The rows are grouped in 4 different ways at once. Each group adds its own fixed numbers to the row, and there is some noise. The rows also spread widely along 12 directions, which tell nothing about the answers.
(in the rows, 128 means zero)
Known rows, each followed by its group in each grouping:
[109  90 124 123 115 148  77 140 112 131 105 152 108 146  92 147 153 134
 119  92  85 134  79  65  71 120 104 149 120  95 168  66 106 162  88 159
 127 101 146 109 147] : z112 z372 z652 gem
[126 107 148 102 109  85 109 114 148 117 135 130 136 106 103 128 138 169
 114 112 100 164 150 142  95 178  94 112 156  97  79  88 125 156 135 102
  56 102 132 118 141] : z468 z631 z470 banug
[136 111 133 138 100 154 154 130  72 162 119  85 103 105 111 154  81 173
 155 143 131 118 159 111  96 151 137  94 106 120 166  86 156 111 120 142
 123 104 141 161 155] : z563 z911 z501 tir
[132 174 129 164 121 135 141 136  91 148 184 120 118 102 130  76 126 171
 150 201 144 149 138 166 125 140 117  98 127 124 152 107 154 160 155 131
 158  63 119  61 156] : z563 z59 z470 tir
[106 111 191 121  88  59  86 129 143  98 128 192 119 142 131 185 163 153
 107 114  80 175 177 159 105 122  53 158 111 110 120  58  98 192 121 135
  96 117 113 143 165] : z468 z911 z449 gem
[156 121 176 125 116 190 123 150 108 115  95 108  98 129 129 148 110 143
 125 128 129 138 135 148  88  88 123 128 110  97 188 132 116 173 112 108
 137  91 108 141 136] : z112 z372 z495 sapi
[184  96 148 123  85 107  84 129 158  87 117 188 134 129 135 131 111 108
  93  75 124 146 156 197  98 153 125 150 104 133 127 130 112 199  57 119
 107 150 123 108 144] : z112 z631 z652 sapi
[118 167  99  74 134 141 141 140 115 117 135  99 124 106 149  99 139  64
 122 163  98 110 134 145 104 130 144 120 129 127 182 156 121 158  99 160
 140 116 146  86 157] : z563 z59 z495 banug
[124 144 149 104 159 193 162 135 127 133 112  67 125 102  96  87 128 122
 111 118 150 127 124 154 112 118 158 151 130 109 134 158 125 144 154 122
 122 119 128 160 147] : z563 z631 z449 viteb
[ 76 136 135 186 107  93 116 129  93 151 161 155 118 107 103 113 148 162
 151 176 128 162 137 122 140 122  89 117 121 131 124  63 142 154 155 174
 133  87 134 126 164] : z468 z59 z501 viteb
[ 56 125  88 184 144  80 123 133 112 130 168 136 137  99  74  84 143 138
 135 123 120 165 119 153 149 138 114 165 123 157  62 112 154  79 155 214
 158 166 183 137 140] : z468 z911 z495 tir
[173 115 156 171 115 181 128 149 113 132 121 151 123 117 108  84 117 155
 129 122 194 168 116 196 123  94 146 138 107 149 147 143 125 190 100 125
 156 105  94 136 138] : z563 z59 z449 banug
[ 88 103 129 135  92 120  97 146 126 160  91 154 139  96  79  78 183  82
 120 127 152 188 103 118 147 109 131 131 154 123  87 104 135 193  84 149
  82  77 122 153 151] : z468 z631 z501 sapi
[160  82 109  89 129 122 153  90 109 115 125  61 110  80 109  99  94 170
 131 154 147 157 138 136  97 164 135  39 183 125 121 171 147  98 148  82
  96 131 173 122 102] : z563 z631 z449 banug
[119 118 123  93  88 166 114 161 112 124  91 127 135 114 115 132 123  73
  98  98 135 132 161 156 106 132 163 161  90 119 137 141 119 145  49 184
 117 134 139 170 173] : z468 z631 z495 gem
[116 152 120 122 126 118 142 134 161 134 121 120 158  87 113  72 149  50
 126 110 144 139 133 183 149 123 156 166 124 159  89 166 131 172  90 162
 121 145 126 135 145] : z468 z372 z470 banug
[124  84  94 147 151 106 126 109 164 127 123 115 125 100  80 105 144 132
 122  81 111 126  94 114 137 176 134  97 146 133 134 116 130 133 133 152
 103 145 136 134 142] : z563 z911 z470 gem
[105 115 117 158 128 104 132 114  95 142 160  96 106 102  98 109 119 210
 155 173 123 164 123 112 112 160  94  64 160 119 124  80 154  94 185 130
 121  85 158 108 133] : z563 z911 z470 banug
[112 119  97  85 126 113 146 113 147 154 108  97 148  69  90  56 168  75
 119 142 127 145 111 107 132 176 152  72 190 112  94 140 141 188 103 110
  46  84 130 106 144] : z468 z631 z501 banug
[177 113  74 157 126 162 156 126 109 143 145 123 139 102  97  66  75 138
 141  96 140 100 106 153 107 182 171 122 110 146 135 148 144 136  63 141
 146 141 135  81 141] : z468 z911 z501 banug
[ 98 150 114  99 151 106 167 117 146 128 110  85 121  99 134 132 142  41
 138 125  74  81 135 117 140 128 139 118 123 148 185 134 131 152 125 169
 127 152 144 149 157] : z563 z911 z501 sapi
[162 170 139 117 135 141 182 122 117 128 158  85 135 104 139  91  87 103
 147 111 116 105 133 192 100 124 141 174 112 157 122 170 138 138 100 112
 168 176 141  98 104] : z563 z631 z495 banug
[ 83 161 107 152 140 117 136 134 121 141 139 123 134  98 115  66 164  53
 148 141 120 141  82 136 154  75 127 164 124 163 132 139 134 162 110 178
 178 122 147 113 128] : z468 z631 z470 sapi
[135  65 150 158 110  84  90 122 144 113 121 175 111 134  91 188 126 190
 121  70  86 142 139 120 105 164  89 120 108 117 144  40 123 164 130 146
  89 134 116 159 162] : z563 z911 z501 tir
[108 128 133 136 156 116 127 130 155 103 144 125 131 103  95  79 157 120
  93 128 141 167 134 188 155 136 130 142 145 124  92 164 134 144 168 148
 122 146 148 130 153] : z563 z631 z501 gem
[107 155 132 148 125 178 138 157 109 161 138 126 146 111  83  71 117 126
 118 108 153 129 136 174 118 142 153 195  92 124  84 117 142 139 105 170
 134 122 123 140 175] : z468 z372 z449 sapi
[156 110  91 108 110 182 118 146 105 137 124 116 126 113 100  85 107 131
 107 127 150 127 132 142  97 172 167 118 122 104 141 149 139 135  79 148
 121 109 140  94 166] : z563 z372 z501 gem
[150 136 162  79  86 135 154 122  99 154 108  86 124  95 132 113 113 113
 146 136 114 144 135 131  77 118 115 131 155 111 106 133 134 163  75  64
  99  98 131 113  96] : z468 z631 z495 sapi
[ 76 134 126 145 133  84  68 153 136  88 145 198 120 146 121 123 194 100
 106 126  71 166  98 138 127  94  80 173 117 123 155  83  96 192 120 194
 151 108 135  85 158] : z112 z911 z495 banug
[122 120 146  73 103 157 148 130  84 126  94  72 110 103 132 129 118 104
 132 149 138 154 142 130  91  79 129 133 135 122 141 169 124 120  97 120
 141 122 168 153 115] : z468 z631 z449 gem
[163 122 117 171 105 143 108 149 129 112 148 166 133 105 112  48 127 128
 103 155 202 190 149 238 157 138 153 124 123 144 103 185 141 167 100 145
 154 123 114  92 151] : z563 z372 z495 gem
[164 148 104 125 151 147 137 133 123  98 170 144 123 142 134 103 105 132
 110  99  88  86 119 175  93 157 134 171  85 132 179 138 110 149  97 153
 187 162 132  54 160] : z563 z911 z449 gem
[122 103  72  72 139 140  91 135 118  86 123 118 126 101 103  55 154 108
  87 158 145 177 108 148 105 135 142 119 181  98 105 200 120 127 113 142
 119 106 191  65 139] : z468 z59 z501 viteb
[127 102 133 129  92 136 151 123  84 166  97  94 108 112 112 150 109 110
 170 102 113 118 109  83  99  98 127 140 114 154 157 103 138 122  69 146
 148 146 152 165 111] : z563 z911 z501 gem

New rows, each followed by its group in each grouping:
[142 118 103 124 120  79 161  91 133 142 134  84 135  75 119  71 124  99
 164 129 126 143  96 131 123 130 125 100 179 169  97 168 146 134  98 101
 125 145 162  85  70] : z112 z911 z470 banug
[123 128 116 102 126 101 145 103  93 125 165  80 116 116 118 142  76 180
 147 125  76 112 149 120  59 179  96 128 129 125 107  98 146  60 151 134
 131 168 200 102 121] : z563 z372 z652 banug
[145 106  96 163  86  56 120 104 125 135 158 159 128  99 125 112 108 123
 154 141 116 139 150 152 135 175 112  78 123 169 128  99 151 150  89 151
 125 155 129  99 135] : z563 z372 z495 sapi
[105 121 124  91 127 133 115 133 105  91 110 110 110 114 129 124 143 100
 114 162 130 158 144 144 112  81 120 136 128 124 153 163 113 132 131 163
 152 127 166 137 146] : z468 z372 z449 viteb
[ 81 137 121 125  90  97 124 146  91 120 151 124 136 110 116 136  97 139
 124 134 118 151 200 182 108 162 117 164  94 139  73 109 145  68 116 203
 127 158 184 159 168] : z468 z911 z495 banug
[160 137  97 173 109 120 129 125 101 145 176 163 127 120 120  74 116 130
 149 138 128 126 106 152 121 143 126 137 108 155 143 118 143 170  77 147
 178 132 125  44 135] : z563 z372 z501 gem
[133 115 157 131 103 123 118 123  89 126 136 133 109 132 120 138 118 165
 148 111 101 153 106 125  67  92  81 173 125 127 118 108 119 126  99 114
 163 134 169 103  96] : z468 z59 z652 gem
[129 143 179 106  95 138 159 129 112 143 107  91 115  98 143 150 106 118
 137 155 140 127 196 166 116 128 131 103 109 134 160 119 139 156 126 128
 105 113 116 185 165] : z563 z59 z449 sapi
[123 120 154  64 129 140 175 112 130 144  75  28 120  68 112 100 129  72
 134 136 147 150 139 138 123 101 150 107 185 130 100 196 148 123 133  85
  87 137 165 184  97] : z563 z631 z501 sapi
[116 116 113  84 111 166  93 153  96 120 134 112 124 126  97 111 119 173
 100 113 119 151 131 135  61 158 126 164 127  76  98 122 124  92 101 152
 113 101 176  96 153] : z468 z59 z470 gem
[ 99 139 118 154  87  55 130 110 107 149 175 151 126  98 126 108 139 140
 143 197 127 158 181 146 146 175  98  72 129 148 120  78 154 151 137 165
 116 113 127 105 171] : z563 z372 z449 gem
[ 97  88 118 163  98  78 129 112 111 133 112 123 115  94 113 135 130  92
 162 114 132 157 119 122 141  92 120 120 128 187 126 137 140 114  90 182
 153 182 169 173  99] : z112 z59 z495 gem
[125 131 111 113 114 156 131 141 104 144 152 101 134 110  91  94  95 167
 105 126 139 129 169 161  96 207 148 141 118  94  81 121 154  92 126 155
 101 130 158 113 179] : z563 z372 z501 gem
[154 144 113 141 111 120 160 113 124 160 149 115 139  86 115  43 131 110
 139 147 146 140 109 153 131 156 142 111 165 136 102 161 148 180  87  91
 121 106 122  50 116] : z112 z911 z501 gem
[118  94 128 122 106 132  81 141  90 106 146 127 111 131  97 123 112 201
 109 121 136 182 136 154  84 138 103 154 124 104  89 113 136  71 136 155
 139 128 190 121 132] : z563 z631 z470 gem
[155  95  82 161 109 122 136 110  95 143 156 128 115 115 105 125  70 165
 152 108 100  89 125 107 100 201 135  81 101 141 167  77 155 117  96 156
 132 145 146 104 151] : z563 z631 z501 sapi
[149  97 122 154 183 147 174 102 147 125 116  65 109  89  85  84 113 143
 142 101 133 124  83 138 137 132 143  94 164 140 139 176 145 121 168 100
 134 153 145 140 102] : z563 z911 z501 sapi
[101  97  95  55 135 115  98 128 148  85 113  90 129 103 110 133 131 117
  82 107 103 135 160 137  95 187 141 116 147  96 111 162 123  84 128 174
  79 151 197 132 164] : z112 z59 z470 gem
[140 113 178 144  67  89 122 120 132 149 120 155 128 118 124 170 127 135
 148  88 101 137 154 134 104 131  95 145  97 136 122  59 123 192  73 123
  96 124  96 159 139] : z468 z631 z470 gem
[144  84  91 196 118 187 110 146  74 149 135 135 106 122  74  82 104 177
 142 119 173 155  76 125 115 121 148 119 109 137 151 122 144 113  94 170
 183 121 139 117 128] : z563 z372 z495 gem
[159 139 190  84 149 172 144 128 129 108 104  67 103 128 133 157 112 143
 135  97 102 120 121 143  69  74 107 182 124 103 159 147 106 146 143  83
 145 134 135 140 103] : z563 z372 z470 viteb
[157 109 150 147 108 108 157 110 137 137 108 111 119  95 125 147 110  99
 161 109 130 127 145 152 132 110 134 112 112 171 157 133 140 169  97 128
 134 165 110 174 116] : z563 z372 z495 tir
[195 115 165  67  93 149 128 121 103  88  97  98 102 124 164 153  87 111
 132 127 127 138 153 163  64  73 119 152 128 121 162 192 112 158  74  77
 151 141 156 104  93] : z112 z372 z501 viteb
[ 71 149 150  94 138  83 124 118 132 128 136 130 112 129 125 154 195 102
 131 143  26 120 108  63 102 114  67 130 142  89 171  54 107 202 142 135
 104  87 128  99 158] : z468 z631 z501 gem
[ 87 161 148 125 135  82 174  98 147 182 132  85 138  79  99  94 170  76
 164 135  99 123 114  98 140 126 110 139 168 144  90  98 145 179 143 118
  88 130 121 137 120] : z563 z372 z501 viteb
[118 124  76 176 125 129 140 128  86 139 167 128 121 117 105 116  85 143
 149 127 113  98 126 123 123 171 143 111  80 160 167  88 154 104 115 209
 167 153 160 123 170] : z563 z631 z501 banug
[151 115 158 155 107 147  98 153 132  95 142 149 130 120 105 112  96 196
  86 132 174 183 196 234 116 174 132 129 109  99  87 136 135 141 144 139
  98 115 121 134 176] : z112 z372 z495 banug
[130 132 116  97 130 211 143 153 109 148 104  89 140 103  87  68 110 107
 102 100 160 123 122 155  99 145 181 164 118 104 110 156 132 135  86 143
 118 112 135 144 160] : z468 z631 z449 sapi
[ 96 168 138  95 141 145 186 119 107 145 136  43 121  82 120 102 124 120
 137 165 114 123 150 138 107 139 132 114 152 112 118 160 143 110 153 124
 117 121 157 131 135] : z468 z59 z495 gem
[142 114 177 139 168 118 138  93 124  75 151  98  83 128 126 159 116 215
 129 139  89 143 125 135  92 106  69 102 141 100 174 121 111 145 216  80
 145 126 140 115 111] : z112 z631 z449 viteb
[119 100  84  86 164 149 100 135 143  92 118  96 124 114  93  91 134 112
  97  95 115 135  97 140 103 143 144 144 146 111 123 169 125  93 133 164
 132 150 183 113 140] : z563 z372 z470 sapi
[114 133 178 134 101 184 113 171  90 131 100 121 103 121 116 127 133 158
 114 165 153 181 151 165 107  88 113 131 119  83 149 116 124 158 131 126
 125  47 114 155 161] : z468 z911 z495 sapi
[ 59 188 154 135 174 156 170 142 106 135 148  79 117 115 112 117 144 113
 135 152 104 115 129 139 135  88 123 166  96 132 162 106 131 130 194 186
 169 125 142 169 169] : z563 z631 z449 banug
[123 169 159 148 102 180 147 156  92 165 129 113 115 121 127 129 108 143
 137 149 111 104 151 134 100 146 130 126  92  95 183  72 135 179 107 135
 122  59  89 118 178] : z112 z911 z495 sapi
[119 160 155 191 150  90 157 113 122 119 187 127 109 109 133 118 124 174
 155 170 107 143 138 173 141 127  86 100 123 150 156 101 140 158 191 134
 161 128 118 106 138] : z563 z59 z495 banug
[168  39  92 134 128 121  97 110 142  72  95 127 103 111 109 141  97 133
 115  96 131 144 120 140 114 145 138  61 135 138 176 171 124 125 101 144
 126 169 155 139 121] : z112 z372 z495 sapi
[102 123 105 181 156 178 136 142  95 138 168  89 123 119  63  96  82 203
 124  87 144 122 116 153 113 167 148 172  87 126  96 111 158  40 166 200
 168 166 178 157 156] : z563 z631 z470 gem
[140  92  80 114 149 116  81 125 138  57 137 139 108 109 118  75 152 126
  87 175 150 189 125 180 134 131 126  79 166 114 147 197 117 137 152 144
 143 123 164  72 141] : z563 z372 z495 viteb
[109 113 150 131 162 178 108 151 119 130 119 135 115 153  68 114 158 149
 115  43  92 133  43 106  80  81 107 240 112 107 131  93  99 145 114 148
 166 139 135 127 122] : z563 z911 z449 gem
[105  95  91 115 143  82 119 108 153 113 117 115 141  97  91 101 148  78
 141  73 104 144  80 120 120 111 122 162 150 166  84 154 125 118  96 166
 134 189 180 132  94] : z468 z372 z470 banug
[125  99 123 123 165 140 103 131 162 101 115 127 119 108  82  62 182 134
  82 124 145 185  84 154 129 134 123 116 186  96 111 166 116 160 161 109
 111 100 146  95 134] : z563 z911 z652 gem
[158 101 125 119 104 153 100 138 153 152  92 147 142 107  91  82 161  92
 124  75 154 145  80 128 112 124 152 151 144 131 125 124 115 213  52 120
  96 101  97 122 128] : z563 z59 z470 viteb
[125 165 143  46  96 204  99 186 102 117 105 112 132 132 137 108 138  76
  80 130 141 145 158 182  82 106 158 206  97  85 137 156 112 148  68 162
 135  91 149 119 178] : z563 z631 z470 gem
[138 102 112 107  95 100 147 109 112 123 113  88 117  90 135 151  88 105
 148 143 125 127 178 141 115 152 139  67 124 160 154 142 144 107 101 156
 114 164 158 167 135] : z563 z372 z495 banug
[119 105 101 189 138 108 173  93 113 172 158  94 130  81  70  89 103 179
 170 116 116 120  95  96 126 190 127  66 147 144 105  81 160 125 144 126
 103 132 128 129 118] : z468 z631 z495 banug
[112 128 136 102 141 152  90 151 118  74 136 141 112 145 120 133 140 140
  82 119  93 147 133 157  84 122 106 173 106  84 145 128 102 133 137 158
 149 118 169 103 166] : z468 z631 z652 gem
[ 92 164 131 110  91 108 138 133 116 172 142 121 148 108 117 121 140  95
 139 110  85 108 145 113 103 162 122 168 101 123 105  67 135 158  75 166
 102 115 129 124 165] : z468 z631 z470 gem
[121 121 132  72 122 139  99 151 118  76 101 116 113 113 137 104 150  86
  95 172 156 195 155 191 123  70 130 137 147 121 130 204 121 135 128 150
 143 120 178 127 141] : z563 z372 z501 banug
[ 93 176 130 113  88  92 150 121 106 165 163  96 148  80 123  93 122 127
 138 178 129 144 192 154 119 184 121 122 135 117  65  97 155 130 132 141
  82  94 147 118 165] : z468 z631 z470 viteb
[122 122 107  94 146 141 152 114 128 133 104  93 121  94 115  94 147  77
 138 130 105 113  93 104 112 115 139 100 152 132 175 150 119 172 101 126
 124 114 132 114 131] : z468 z59 z449 sapi
[138 107  91  69 122 188 122 150 123 135  80  97 134 109  99 102 120  59
 102  81 122  99 114 117  95 150 185 147 117 113 154 148 127 144  54 161
 104 131 150 144 163] : z563 z631 z501 sapi
